There are 4 ways to turn a row about zero (a turn may also mirror it). The second row of each pair is the first, turned, with some noise. The first 28 pairs use one turn. New pairs use 2 turns, one after the other, and a turn may come again.
Known pairs, each followed by its turns in order:
[51,-50,-118,124,-32,-122]
[-55,-87,114,91,-103,60] | j28

[93,-178,-512,-173,-225,-107]
[268,-408,-135,131,12,342] | j726

[23,315,-39,-256,-341,-367]
[393,-271,-330,77,-68,-242] | j228

[-16,-63,39,76,390,233]
[-345,110,210,-159,116,-4] | j228

[-98,-117,-2,-135,20,54]
[-59,-11,-110,-33,77,-134] | j474

[123,105,-182,-33,-36,-22]
[18,38,-96,148,54,-172] | j228

[-142,49,-10,-122,-406,-404]
[499,-158,-180,53,-216,-19] | j228

[226,552,-3,-283,6,4]
[136,-117,-39,-403,-206,-438] | j28

[188,-186,82,-252,316,-209]
[-113,-176,-327,13,-330,-93] | j474

[21,172,-5,-147,-148,-177]
[67,156,107,-162,-198,-81] | j474

[44,160,-15,21,107,44]
[-102,-66,43,14,127,-118] | j228

[123,110,-17,-179,-35,-326]
[26,-328,112,-4,-195,-126] | j726

[71,114,19,-21,-538,411]
[271,492,166,221,278,-135] | j474

[146,-233,90,122,-480,262]
[474,-136,35,316,189,105] | j28

[-31,-247,-46,-393,-15,28]
[120,396,163,-11,54,-23] | j28

[-122,377,-37,552,-155,0]
[88,13,556,16,160,370] | j474

[254,-38,95,-99,342,-160]
[-201,-242,208,-43,175,-191] | j726

[-8,-42,0,197,-488,218]
[244,216,-406,166,-59,2] | j726

[-149,49,-22,-66,196,-56]
[-61,-217,41,-117,-18,-89] | j474

[21,-60,-31,-1,35,-68]
[-51,19,91,22,-30,15] | j28

[-248,-190,440,-102,-238,147]
[-403,273,50,175,183,-264] | j474

[-65,95,250,-95,140,220]
[4,236,121,-213,115,-142] | j726

[216,-200,-16,88,106,27]
[-126,-123,-94,82,253,-49] | j726

[34,-86,-552,105,-231,13]
[225,-187,-152,348,5,402] | j726

[104,-399,159,13,-55,114]
[-52,209,-82,-83,-18,385] | j228

[60,-51,418,168,31,96]
[-46,-204,-112,32,414,-38] | j28

[132,-61,-194,33,-166,159]
[-67,112,-82,278,-35,45] | j228

[53,6,60,129,198,45]
[-114,-101,-31,-130,108,119] | j28

New pairs. What belongs after each?
[280,23,-300,118,217,7]
[-389,195,-56,35,168,-6] | j726 j726

[122,122,-35,-136,106,5]
[-175,-3,-67,114,-140,12] | j726 j474

[552,109,126,-196,-108,-30]
[-215,-315,-65,-275,55,-370] | j28 j726

[-140,-283,20,88,57,-217]
[0,11,-37,-177,323,-135] | j726 j474

[-220,40,-49,363,-219,-178]
[0,-152,-54,346,-72,330] | j28 j28

[234,-128,295,-238,-38,-87]
[22,-157,-84,272,-326,-58] | j474 j28

[-72,128,-129,-1,-217,-138]
[133,-2,-235,158,37,-68] | j726 j726

[-69,62,297,84,197,-22]
[-317,80,32,-28,170,58] | j474 j474

[-105,-315,78,-91,-99,252]
[120,199,166,28,302,-149] | j228 j474

[13,316,319,91,386,-99]
[-425,61,323,-138,-190,-126] | j726 j474

[157,-65,61,139,-243,-296]
[-6,3,137,324,-202,166] | j726 j28

[-38,267,8,552,46,219]
[39,-148,573,35,26,255] | j726 j474

[-165,134,-145,-249,126,206]
[-123,-38,-264,-75,-292,100] | j474 j474

[30,-277,-531,294,-16,-81]
[-77,-586,-202,-84,-19,-270] | j228 j28

[64,-259,-96,263,179,296]
[67,-490,134,44,149,-12] | j726 j474

[92,226,274,241,-122,66]
[-123,359,-92,39,-76,-254] | j474 j726

[30,-284,-174,-50,-31,-82]
[59,-88,-248,23,240,-16] | j726 j474

[-56,-44,-58,-11,126,242]
[197,11,139,-10,154,38] | j28 j726

[70,-245,187,-141,-105,71]
[-96,-6,68,-148,294,-75] | j28 j228

[-79,11,9,-51,422,-19]
[139,296,30,-71,-206,181] | j474 j228

[117,100,-331,217,-471,-53]
[352,-74,155,363,-198,-276] | j474 j474

[8,-12,-120,137,-9,-32]
[3,-30,48,61,135,98] | j726 j474

[82,-201,-73,-111,-200,-67]
[-91,90,-17,117,-4,-286] | j28 j726

[94,250,-3,44,-139,-253]
[239,105,-87,-85,-52,-254] | j474 j726

[-107,-63,113,162,411,88]
[4,262,244,-94,-177,257] | j474 j228

[-270,-108,0,-189,45,-552]
[225,347,-207,23,-463,-113] | j228 j474

[52,-79,278,161,-327,-41]
[-102,-388,214,99,28,-58] | j474 j228

[33,-19,127,-32,-86,77]
[60,58,-26,-3,105,129] | j228 j726

[396,-399,18,12,105,98]
[-331,-232,143,110,4,-365] | j228 j228

[-211,-30,-32,-79,-207,-487]
[-232,110,376,-160,12,322] | j28 j474

[137,-117,-255,227,-122,-78]
[-56,-118,138,104,344,-15] | j228 j228

[114,-3,-157,-53,83,490]
[-356,105,-397,80,54,-97] | j28 j228

[-154,-287,338,-278,-93,-458]
[-32,315,-324,-453,121,-289] | j726 j474

[114,-239,552,275,-552,-377]
[-885,31,-149,302,55,-7] | j28 j726

[48,-111,-8,71,412,-38]
[-65,-149,134,-49,-210,-306] | j228 j474

[-2,128,19,258,143,158]
[-212,32,-152,27,237,29] | j228 j28

[-131,25,-12,89,43,-103]
[-1,81,-41,11,-89,161] | j28 j726

[75,-357,-552,188,-17,38]
[78,-44,-129,-139,74,654] | j726 j28

[552,206,254,-176,83,114]
[-176,358,305,-121,-194,-414] | j228 j228

[-124,-73,182,240,-326,15]
[-247,88,-6,147,90,341] | j228 j228

[-161,-184,100,37,22,14]
[99,-57,44,-123,104,-185] | j726 j474

[83,116,262,45,48,395]
[177,33,311,-23,291,175] | j474 j228

[-94,-552,-195,35,-350,170]
[526,-228,-271,-45,296,-1] | j726 j474

[-275,-29,-63,-57,135,127]
[-109,-66,16,189,-60,-233] | j28 j228

